The same things were measured in two ways. Each way mixes the same 3 hidden numbers, adds some noise and spreads widely along 2 directions of its own, which tell nothing about the thing.
Some things both ways: the first way, then the second way.
[ -1  13   8  10  -4 -19   4  -1  -4  -6   0  -7   5   2]
[  2 -10   3   5  23 -15  -8  -2 -12  -2  10]

[-4 -7  4 22 -9 -3 19 10  5  8  3 27  4 -4]
[  1 -13   0   3  42 -11 -18 -28  17 -13  14]

[ -5   7  14  34 -26  -4  27   2  18   2  16  19  -5  -2]
[ 12 -35 -12   4  46 -32 -17 -44  23 -14  23]

[  7 -12   0 -14  -6   5   1  -4   5  -4  -1   0   2  17]
[  5  -5   9  19  21   2   1   3  -8 -15  -7]

[ 1 -2 -1  0  3  4  6 10 -2 10 -9  6 13  5]
[ 10 -13   8  -6  34 -27 -13   0 -14   8  19]

[ -8   0   9  42  -4  -7  27  21   1  18   0  36   7 -18]
[ 17 -23   3  -9  70 -33 -31 -39  13   6  31]

[ -3  -7 -11   8   1  -4   5  -2 -13   8   4   8  -1 -19]
[ -8  -8  20  -4  28  -2  -6 -19  -1  14  16]

[  5  11   1 -17  -4 -10  -9 -17  -5 -11   0 -28  -1  15]
[-11  -2   1  12  -7   9  11  17 -24  -5  -3]

[  0  12  15  16 -10 -25   8   2   4 -11  -3   0   7  19]
[ 12 -10 -18   6  31 -23  -8   9 -10 -16  13]

[  0   2  -8 -18  13  -5 -13   0 -16   1 -10 -13   5   1]
[  8  -9  17   4  14 -21   1  13 -35  22  10]

[  1   5  18   1  -8 -38   1   2   0 -23 -11  -4   5  38]
[ 22 -16 -51  21   4 -32   0  26 -32 -20  16]

[ 1 -3 -8 -2 -1  5  1 -3 -3  6  4  0 -3 -8]
[-16  -6   2   0  18   6   5 -10  -4  14  17]

[  3 -13 -17 -12  28   6  -9  13 -24  20 -16   7  14 -21]
[-15   9  40 -13  31  -2  -4  11 -24  32  10]

Other things, the second way, with their names:
(19): [-20  -7  12   3  14   9   3 -23  11   7   8]
(123): [ -9  -8   9   3  29   3  -5 -22  17  -6   4]
(206): [ -9  14  29  11 -10   2  11  47 -59  22  -7]
(20): [-14 -10  41  -7  20  -7   3 -30  -5  40  23]
(343): [ -1  -6 -24  22   7   9   2  14  -6 -28  -6]
(103): [  7  -1  30 -15  43 -30 -14   9 -30  24  21]
(21): [ 25 -22 -24   3  41 -39 -15  -3 -10 -11  17]
(274): [  5 -28  -3  12  49 -11 -10 -51  40 -22  11]
(83): [ 27 -23 -44  29   3 -24   9  16 -25 -30   3]
(357): [ -9  -5  -9  10  11   1   3  10  -8 -16   1]
(408): [  8   9   0 -10  40 -21 -17  28 -37  12  19]
(135): [  7 -13  -5   6  25 -11  -7 -13  -3  -1  13]
(85): [ -1   8  37 -12  27 -15 -11  16 -45  37  16]
(401): [-16  -7  32  -5   9  -4   4 -13 -12  38  18]
(469): [ 12 -14 -10   7  35 -22  -9  -4  -4  -9  12]
(333): [ 0 -9 -8  8 11 -5  5  4 -9 -6  4]
(315): [-22   9  30 -14   9   8  -2  16 -34  34  14]
(313): [ -6  -5 -11  -7  25 -14  -2   4 -11  15  23]
(161): [-11 -23  14   7  15  -6   5 -37  17   8  14]
(112): [-32   1  39 -25  32  14  -8 -39  17  35  24]
(210): [ 26 -34 -16  35  12 -33   8 -15  -1 -28   2]
(407): [  6 -12  19   7  34 -16  -7  -7 -13   8   9]
(405): [ 13   2   7  -8  37 -25 -11  18 -29  12  18]
(146): [-15 -21  20  -2  37   6  -2 -49  30   9  14]
(317): [ -5  -7  18  11  22   3   0  -1 -11  -1   1]
(377): [-17   4  16   1  11   9   2  15 -26  12   2]
(241): [-5 -1 23  0 31  0 -6 -3 -3  1  1]
(82): [ -4 -20  12  24   7   2   7 -25  14 -14  -2]
(320): [ -5 -11  13   2  23  -4  -3  -8  -5   6   9]
(238): [ -6 -24   4   0  24 -12  -1 -32  18   5  19]
(319): [-40   2  56 -11  30  27  -4 -42  30  31   7]
(392): [ -4   4  23  -1  35   1  -8   9 -14   6   4]
(188): [-10 -11   3   7   9  -5   5  -3 -16   0   7]
(199): [  4 -15 -13  17  25  -8   0  -2   1 -19   5]
(109): [-22   7  34  -1  19  19  -3 -13  -1  15   2]
(285): [ 10  -9   5  -5  39 -20 -10  -6 -15   8  20]
(93): [ -7 -18   4  18  -2   2  11 -16  -2  -2   1]

Some of these things the first way, each followed by its name:
[  3 -16 -17 -10  10  22  -4  -1 -10  14   3   3   2 -17]
(109)
[ -1   0  17   5 -33 -20   9 -24  21 -23  23 -11 -16  28]
(210)
[ -5  -2   8  17  -5 -22  10   7  -5  -4  -2  12   5   6]
(469)
[  1  -7 -17 -20  27   6 -13  11 -24  12 -15  -2  10 -16]
(315)
[  8   5  15   9  -8   1  11  14  14   5 -15  14  16  24]
(21)
[  5  10  15  -4 -16 -12   2 -12  14 -14   2 -11   0  28]
(343)
[ 14  -3 -18 -45  29   8 -26  -3 -16   2 -25 -28  12   9]
(206)
[ -7  -1 -21  12   5  19   7  -9 -14  24  21  -1  -9 -52]
(319)
[  3   6  -3  -6   8   6   0   7  -3  10 -16  -1  13   3]
(392)
[ -7   4  -2  14 -21  -4  11 -21   4   2  29  -7 -17 -17]
(161)
[  4  -3  -2  -4  18   4  -2  23 -11  12 -28  14  23   7]
(405)
[ -7   0  -4  27 -14   3  19  -8   2  11  27  12 -13 -29]
(146)
[  8 -22  -8 -20 -14  22  -2 -15  12   0  16  -6  -9  13]
(93)
[ -9  -8 -21   8   3  -9   1 -13 -23  11  23  -2 -13 -46]
(20)
[ -3  -3 -12  -4  30 -14  -9  13 -30   7 -15   3  10 -18]
(85)
[ -3   0  10  13 -12 -26  13  -3   1 -17   9   2  -4  11]
(199)
[  3 -12 -12  -8  -3  22   3  -7   5  12   9   5  -3  -8]
(19)
[ -1 -10  -7  10 -14  14  13  -6   9   7  16  12  -5 -14]
(238)
